The rows come from 5 hidden closed curves, with some noise, and rows from the same curve form a group. Each curve winds through 8 dimensions. The rows are also pushed far along 6 directions, which tell nothing about the answers.
In the rows, zero is written as 128.
Known rows, each followed by its group:
[138 100 120 117 177 81 146 116 115 124 96 83 85 121 103 165 122 125 153 136 125] : S
[159 120 122 130 163 108 128 131 136 87 152 126 122 153 122 160 123 111 152 100 155] : Y
[124 131 126 76 91 120 132 129 124 160 127 137 139 122 103 134 151 122 84 125 84] : S
[78 143 147 154 126 172 122 114 143 139 133 143 154 172 119 99 111 133 116 128 152] : F
[153 137 114 122 182 166 124 104 141 116 101 75 139 135 139 182 156 142 133 141 154] : Y
[125 145 130 110 80 139 145 126 121 153 129 130 119 104 127 83 111 152 101 106 117] : F
[127 131 137 176 149 99 102 134 136 111 145 127 115 125 135 154 113 133 172 125 176] : P
[105 132 159 99 98 138 129 149 137 150 152 167 138 146 140 88 125 115 89 126 96] : M
[122 135 137 127 174 147 144 134 145 140 122 103 131 168 116 159 148 151 164 158 153] : F
[107 156 111 115 99 172 127 115 143 165 95 117 128 116 118 91 152 145 87 139 106] : S
[109 150 141 124 112 126 148 117 122 126 145 126 141 156 121 60 108 147 121 129 129] : F
[100 123 151 137 115 154 113 134 132 149 133 147 130 117 129 126 122 137 121 126 131] : Y
[140 120 130 131 170 102 160 97 112 107 106 81 110 156 127 112 84 137 135 131 138] : M
[146 140 127 167 101 98 78 151 137 147 115 124 84 57 166 154 128 132 138 150 130] : M
[131 99 130 94 130 83 119 136 112 161 120 125 114 86 144 172 145 115 106 131 112] : F
[86 160 142 158 106 117 90 127 144 179 115 144 111 146 130 123 107 114 116 165 143] : M
[132 136 139 152 67 86 128 136 112 118 145 148 110 83 158 70 80 136 114 104 114] : M
[159 117 116 138 132 112 119 140 136 111 134 119 118 93 119 203 154 129 154 114 140] : Y
[145 126 119 129 165 71 116 130 116 140 117 101 85 123 133 152 113 113 160 142 153] : M
[64 140 144 149 120 124 109 116 126 175 111 142 125 128 138 103 114 129 118 157 147] : P
[155 141 116 133 167 180 165 81 119 63 104 73 153 153 130 94 112 158 135 125 130] : P
[126 85 127 109 131 67 159 133 104 139 124 136 108 126 121 151 91 105 113 93 117] : P
[129 105 117 141 146 93 129 129 109 131 125 133 94 128 132 104 83 109 140 104 149] : S
[102 164 117 153 110 154 127 103 120 122 124 120 134 133 132 22 96 148 123 116 141] : Y
[117 151 117 122 88 124 120 134 137 162 104 150 123 104 150 99 137 133 92 145 92] : S
[102 136 124 60 117 147 158 117 130 170 115 131 147 159 92 104 152 144 80 125 84] : Y
[137 133 128 102 105 205 150 130 137 123 127 124 168 112 132 120 147 170 89 86 97] : P
[147 132 141 139 142 177 102 135 144 110 156 119 152 154 103 169 141 131 145 114 152] : S
[158 112 113 101 122 64 114 147 134 148 122 136 99 96 121 219 155 116 120 123 104] : M
[127 126 135 117 112 132 128 144 145 131 125 148 144 130 117 167 158 124 115 141 91] : S
[136 136 133 122 117 185 151 143 147 115 156 130 177 166 113 116 158 150 123 115 125] : P
[153 84 136 121 169 94 151 120 98 95 132 102 107 119 119 143 93 132 155 97 134] : Y
[115 112 135 155 120 133 115 131 126 146 105 148 104 101 147 118 107 112 122 144 128] : F
[150 135 139 194 130 153 91 136 148 66 147 140 144 104 160 149 127 142 159 121 146] : P
[140 127 108 118 136 123 123 122 121 174 89 89 103 112 114 164 130 134 123 141 135] : P
[98 101 137 95 95 88 152 130 111 161 122 154 107 117 104 102 113 109 95 122 89] : M
[153 108 139 105 148 118 124 162 156 131 133 127 126 118 129 217 195 133 138 157 103] : M
[120 137 130 169 96 142 106 134 136 113 136 145 126 101 141 136 116 129 138 118 139] : P
[143 121 146 159 115 108 91 146 147 132 143 150 121 94 159 176 120 134 114 103 146] : Y
[110 123 143 144 94 123 127 130 109 151 113 139 98 74 162 66 94 134 114 136 124] : F
[165 151 128 109 140 210 148 106 132 99 122 77 152 160 94 96 141 170 131 134 113] : F
[83 154 120 106 98 131 164 99 115 144 115 131 137 162 102 51 124 126 112 162 110] : P
[141 162 112 171 175 151 106 99 143 110 109 72 131 168 117 149 128 143 165 155 183] : F
[102 116 137 152 119 125 146 138 124 121 153 164 141 155 145 64 96 115 124 109 143] : S
[142 137 101 129 166 172 167 95 117 127 88 56 126 150 113 113 112 159 142 122 156] : P
[91 136 140 118 99 158 109 155 147 177 133 179 139 119 123 142 162 126 116 141 118] : M
[163 132 132 185 116 187 113 136 137 66 163 140 153 124 154 92 95 146 141 75 149] : S
[183 126 103 127 177 181 161 105 137 56 123 75 157 159 101 157 148 144 150 99 139] : Y
[140 126 116 146 173 108 134 108 137 121 100 102 120 155 127 168 121 128 140 142 154] : M
[155 131 121 128 88 120 120 137 118 110 136 142 122 61 170 111 124 134 112 102 110] : Y
[97 97 138 150 108 86 118 165 130 156 152 177 105 118 120 169 107 106 145 96 146] : P
[90 161 143 138 112 183 84 131 146 157 142 150 142 142 135 91 136 132 114 138 143] : Y
[81 131 153 156 118 134 126 116 128 125 133 152 142 150 141 73 105 120 120 153 135] : F
[99 112 153 160 110 106 137 133 133 106 165 172 147 171 104 105 97 103 129 109 139] : M
[101 154 133 163 127 148 97 131 150 128 138 139 144 156 116 144 158 119 158 174 153] : P
[145 150 90 101 140 129 139 86 103 127 72 75 118 88 138 99 143 155 120 157 104] : P
[158 133 118 166 142 104 127 101 113 116 95 86 110 119 155 116 85 132 133 148 153] : F
[125 127 143 169 139 108 134 132 129 91 153 140 115 146 135 96 106 116 173 139 162] : F
[152 165 105 159 123 127 123 88 108 118 99 72 113 86 170 65 83 163 117 113 165] : M
[133 121 148 164 115 112 120 138 133 96 160 148 138 113 165 126 111 123 136 114 152] : F
[153 114 120 117 146 121 123 144 138 139 101 122 101 112 130 161 147 123 130 144 102] : S
[171 116 128 118 174 172 139 117 139 72 136 93 159 175 100 146 140 135 129 107 116] : S
[137 124 147 138 145 172 155 109 119 85 146 92 170 171 122 96 113 144 131 121 141] : P
[100 128 126 87 147 161 149 113 131 156 109 124 129 163 86 140 143 126 119 136 123] : Y
[183 137 122 155 163 125 118 120 133 86 123 85 129 125 162 155 114 146 145 123 149] : M
[132 136 100 134 130 157 127 110 120 158 73 113 115 119 145 108 109 128 107 144 124] : S
[167 135 95 134 162 85 113 107 109 128 101 65 90 106 125 149 116 130 151 130 157] : S
[123 107 131 116 152 82 160 112 103 100 148 125 105 137 118 106 83 119 142 81 150] : Y
[117 128 148 115 102 160 125 145 146 141 148 154 169 130 141 142 149 139 90 112 113] : F
[128 152 101 129 150 137 140 108 138 137 103 100 124 163 105 137 139 126 140 146 151] : P
[156 113 144 147 87 141 105 140 129 108 140 153 138 95 146 137 114 126 102 111 101] : F
[159 165 105 164 135 168 115 98 148 106 103 83 138 130 138 128 128 152 120 129 154] : M
[124 130 128 94 156 127 187 112 127 113 144 116 144 211 75 111 120 129 138 114 136] : F
[102 137 126 118 148 159 168 123 135 152 112 113 151 187 105 109 147 145 140 168 133] : P
[173 120 124 116 124 88 130 152 116 116 149 136 116 113 143 145 120 123 145 113 123] : S
[127 148 124 101 150 187 151 98 144 131 105 102 155 162 128 130 148 146 99 138 133] : Y
[131 141 117 135 138 148 131 119 137 137 99 113 126 109 163 115 139 148 118 144 137] : M
[188 123 149 123 119 181 133 148 147 86 159 121 158 112 141 161 147 171 128 101 112] : Y
[168 144 138 141 108 189 123 149 145 98 163 130 156 132 139 112 139 142 136 110 140] : S
[97 129 142 125 133 168 137 133 156 155 109 141 159 154 126 146 175 138 112 175 115] : M
[171 126 102 111 144 165 140 123 120 132 96 83 137 105 159 125 149 155 113 135 116] : S
[152 98 133 132 110 102 125 137 114 110 144 144 110 89 130 128 90 136 114 67 114] : Y
[125 133 125 134 126 143 114 144 141 108 148 153 146 132 128 119 142 132 131 102 112] : Y
[136 114 119 106 113 90 138 121 106 142 107 125 86 87 124 133 117 121 128 139 110] : F
[64 124 139 148 98 115 104 156 142 196 123 190 122 126 150 114 133 102 109 158 132] : S

New rows. What belongs after each?
[108 137 126 156 149 99 115 115 133 123 138 139 108 149 130 120 97 104 145 114 178] : Y
[179 103 133 118 128 159 153 131 112 86 136 110 148 115 140 117 114 137 117 97 108] : S
[166 145 122 120 118 159 93 138 148 146 110 94 124 104 116 187 169 142 121 154 110] : M
[203 114 104 131 161 115 142 100 111 85 100 72 106 95 159 141 95 142 119 96 140] : Y
[106 132 127 91 96 135 154 129 120 184 94 133 125 108 143 86 128 146 78 140 88] : F
[114 139 120 170 153 148 105 106 133 117 111 118 111 122 150 117 97 129 139 116 172] : Y
[134 111 125 161 143 130 115 112 114 100 124 130 111 121 144 94 73 109 127 92 150] : Y
[140 118 122 137 79 84 112 150 123 126 141 162 101 51 150 152 128 119 127 99 119] : Y
[148 123 134 134 113 90 109 162 135 128 159 144 117 90 141 169 138 138 144 101 134] : F
[140 149 120 204 142 164 119 112 153 81 129 108 145 146 126 119 108 148 151 107 179] : Y
[96 116 164 135 109 110 143 136 131 103 186 174 151 146 125 103 105 125 121 78 141] : Y
[110 143 139 157 106 157 141 108 140 119 114 125 148 140 142 75 114 144 97 140 124] : M
[129 89 153 60 138 83 146 160 113 166 145 153 118 141 106 182 143 106 123 134 93] : S
[117 95 143 115 142 84 143 148 135 129 143 155 100 151 111 140 124 90 133 128 115] : M
[178 134 124 108 134 126 138 115 127 102 124 98 136 115 133 144 130 155 111 108 113] : P
[130 113 127 131 175 144 146 105 114 78 133 100 153 157 116 120 128 128 152 123 139] : P
[167 97 131 87 148 97 169 129 111 81 156 115 116 147 80 138 111 124 145 77 104] : S
[121 127 131 109 79 94 125 146 120 164 122 157 98 70 149 118 138 124 113 154 98] : F
[146 136 135 108 115 155 122 124 138 140 117 99 150 116 131 146 162 151 94 146 104] : M
[118 131 146 170 188 137 117 120 160 118 133 116 138 188 127 172 123 131 154 141 188] : Y
[114 119 153 111 119 126 118 161 151 144 160 160 132 161 84 178 159 111 140 141 111] : M
[168 111 114 120 146 121 147 119 106 109 98 97 121 82 153 120 123 160 127 119 104] : P
[143 113 108 122 148 113 170 106 98 113 99 100 117 108 141 79 104 138 131 120 128] : M
[113 134 138 93 128 143 135 132 144 133 138 141 167 163 108 162 182 123 118 165 100] : P
[126 97 140 83 133 115 134 153 131 143 143 150 136 129 107 193 155 128 117 107 91] : F
[112 136 136 131 93 136 152 133 139 92 172 157 160 151 112 81 129 139 116 88 113] : S
[140 136 156 114 78 184 130 168 152 117 176 185 158 138 123 124 143 136 116 104 95] : S
[135 108 137 98 150 91 158 148 130 106 155 149 133 157 96 161 157 131 164 135 108] : P
[168 98 118 93 162 110 143 126 109 91 132 96 125 94 131 177 146 133 141 97 115] : Y
[155 130 128 108 130 126 159 119 118 81 167 111 145 161 100 93 114 136 134 84 129] : S
[109 104 132 134 112 75 156 124 108 106 165 160 125 152 109 80 71 97 120 64 143] : P
[171 135 117 89 137 121 128 132 119 139 115 90 111 97 139 150 146 143 124 132 109] : M
[152 129 136 165 114 161 135 120 132 63 163 122 156 149 123 120 99 126 136 88 146] : P
[172 121 140 120 129 176 123 142 147 107 129 99 144 109 115 195 167 166 133 130 102] : M
[126 145 126 162 94 165 112 128 129 115 127 134 141 91 150 78 116 154 116 108 119] : Y
[142 105 141 175 155 115 111 141 145 94 149 144 122 132 134 194 121 106 165 119 173] : Y
[154 130 106 126 158 164 160 108 126 101 116 88 141 166 108 115 130 128 140 126 143] : S
[85 117 127 160 175 114 121 116 138 143 109 145 101 175 107 144 98 99 152 135 167] : Y
[123 140 119 90 124 164 170 118 134 156 96 122 133 138 111 112 138 167 105 125 101] : P
[185 95 129 103 164 147 144 140 123 88 139 101 130 104 133 165 144 148 143 94 116] : M
[110 131 141 154 125 131 112 159 155 148 145 164 117 152 112 151 136 111 154 141 152] : F
[107 166 139 128 83 158 124 140 139 153 147 166 150 148 141 73 126 133 108 139 127] : S
[112 135 99 107 144 119 132 106 103 170 79 78 114 93 141 130 147 144 129 162 129] : P
[157 128 107 154 131 104 90 159 138 146 116 122 89 64 152 183 144 137 154 118 143] : F
[145 100 133 93 135 115 154 150 119 125 151 150 157 155 128 157 141 117 124 120 108] : S
[126 137 107 156 177 146 123 109 136 140 79 82 119 125 159 147 139 132 144 169 166] : F
[100 148 139 138 85 173 112 137 134 161 147 150 151 124 137 98 129 139 111 123 146] : S
[101 122 144 104 146 162 150 121 142 131 121 131 148 176 97 124 141 138 112 133 100] : S
[89 169 154 141 88 161 88 145 160 165 151 158 155 140 126 122 160 146 118 158 132] : F
[124 112 123 124 156 142 161 101 108 78 131 116 145 154 110 88 112 129 143 111 124] : P
[108 117 114 142 185 98 139 105 128 159 64 91 104 143 132 155 136 122 140 195 147] : M
[119 124 154 136 114 148 131 141 144 131 148 154 153 142 142 150 130 130 114 123 135] : F
[115 148 132 171 136 199 119 121 159 113 123 122 150 143 139 101 146 141 132 142 159] : M
[176 122 139 132 165 136 97 153 160 107 144 108 138 139 139 205 177 120 142 150 132] : M
[140 152 107 141 103 167 103 96 124 135 82 96 125 70 157 118 119 148 89 123 120] : P
[117 104 149 105 180 82 157 138 122 110 163 136 126 184 103 155 132 110 175 138 146] : Y
[149 102 136 89 98 107 144 140 115 122 150 154 134 107 113 123 124 134 95 80 84] : P
[106 107 130 153 113 70 152 123 112 115 130 151 95 107 146 60 81 109 125 107 136] : M
[104 117 147 138 141 94 134 131 135 108 167 155 142 193 89 130 115 92 145 118 147] : S
[122 112 163 113 109 136 144 150 141 106 169 158 152 147 95 158 142 127 132 111 103] : S
[135 99 129 143 141 114 153 140 119 107 151 129 122 142 112 145 98 126 156 81 151] : P
[129 133 130 146 117 137 129 122 114 126 118 109 111 102 138 74 103 138 133 127 135] : M
[119 134 135 167 158 156 119 101 126 114 114 114 130 159 145 73 78 128 122 123 158] : Y
[84 143 131 129 68 105 150 118 110 160 121 162 131 103 136 62 95 146 98 117 117] : M
[74 146 142 148 119 114 132 111 124 135 133 147 112 168 104 58 97 115 147 157 149] : F
[115 135 143 116 80 120 128 136 132 127 140 180 145 104 141 92 135 138 94 124 83] : P
[127 115 134 136 103 98 129 136 125 109 152 138 119 100 126 101 115 128 119 91 119] : S
[181 95 127 123 160 137 110 147 132 99 127 118 131 105 140 201 155 121 140 125 111] : Y
[68 120 128 133 107 107 118 126 124 195 94 152 110 115 114 155 123 110 117 155 130] : S
[170 104 147 143 111 140 108 165 126 96 159 136 130 64 158 145 135 144 141 96 115] : M
[137 118 141 172 93 76 134 119 106 98 145 147 117 114 159 72 53 115 115 100 139] : F
[136 114 124 104 120 85 121 152 132 147 139 144 104 96 107 198 151 132 138 104 115] : Y
[175 105 138 112 111 142 115 144 132 113 135 136 140 106 126 183 145 129 108 121 88] : F
[163 113 137 92 128 106 134 135 130 102 150 131 135 134 102 195 146 122 124 114 99] : P
[125 97 132 105 146 80 160 138 115 107 159 158 119 173 87 127 117 90 154 114 124] : Y
[78 118 130 143 184 117 140 123 145 156 105 131 111 182 105 143 141 104 158 176 165] : M
[117 93 146 98 98 123 144 137 113 116 160 184 132 127 122 92 97 104 91 73 91] : Y
[117 106 140 69 150 89 126 148 123 171 130 142 113 131 121 185 166 109 131 159 107] : Y
[167 120 119 161 98 117 114 137 123 94 133 134 115 56 174 132 105 135 125 89 128] : F
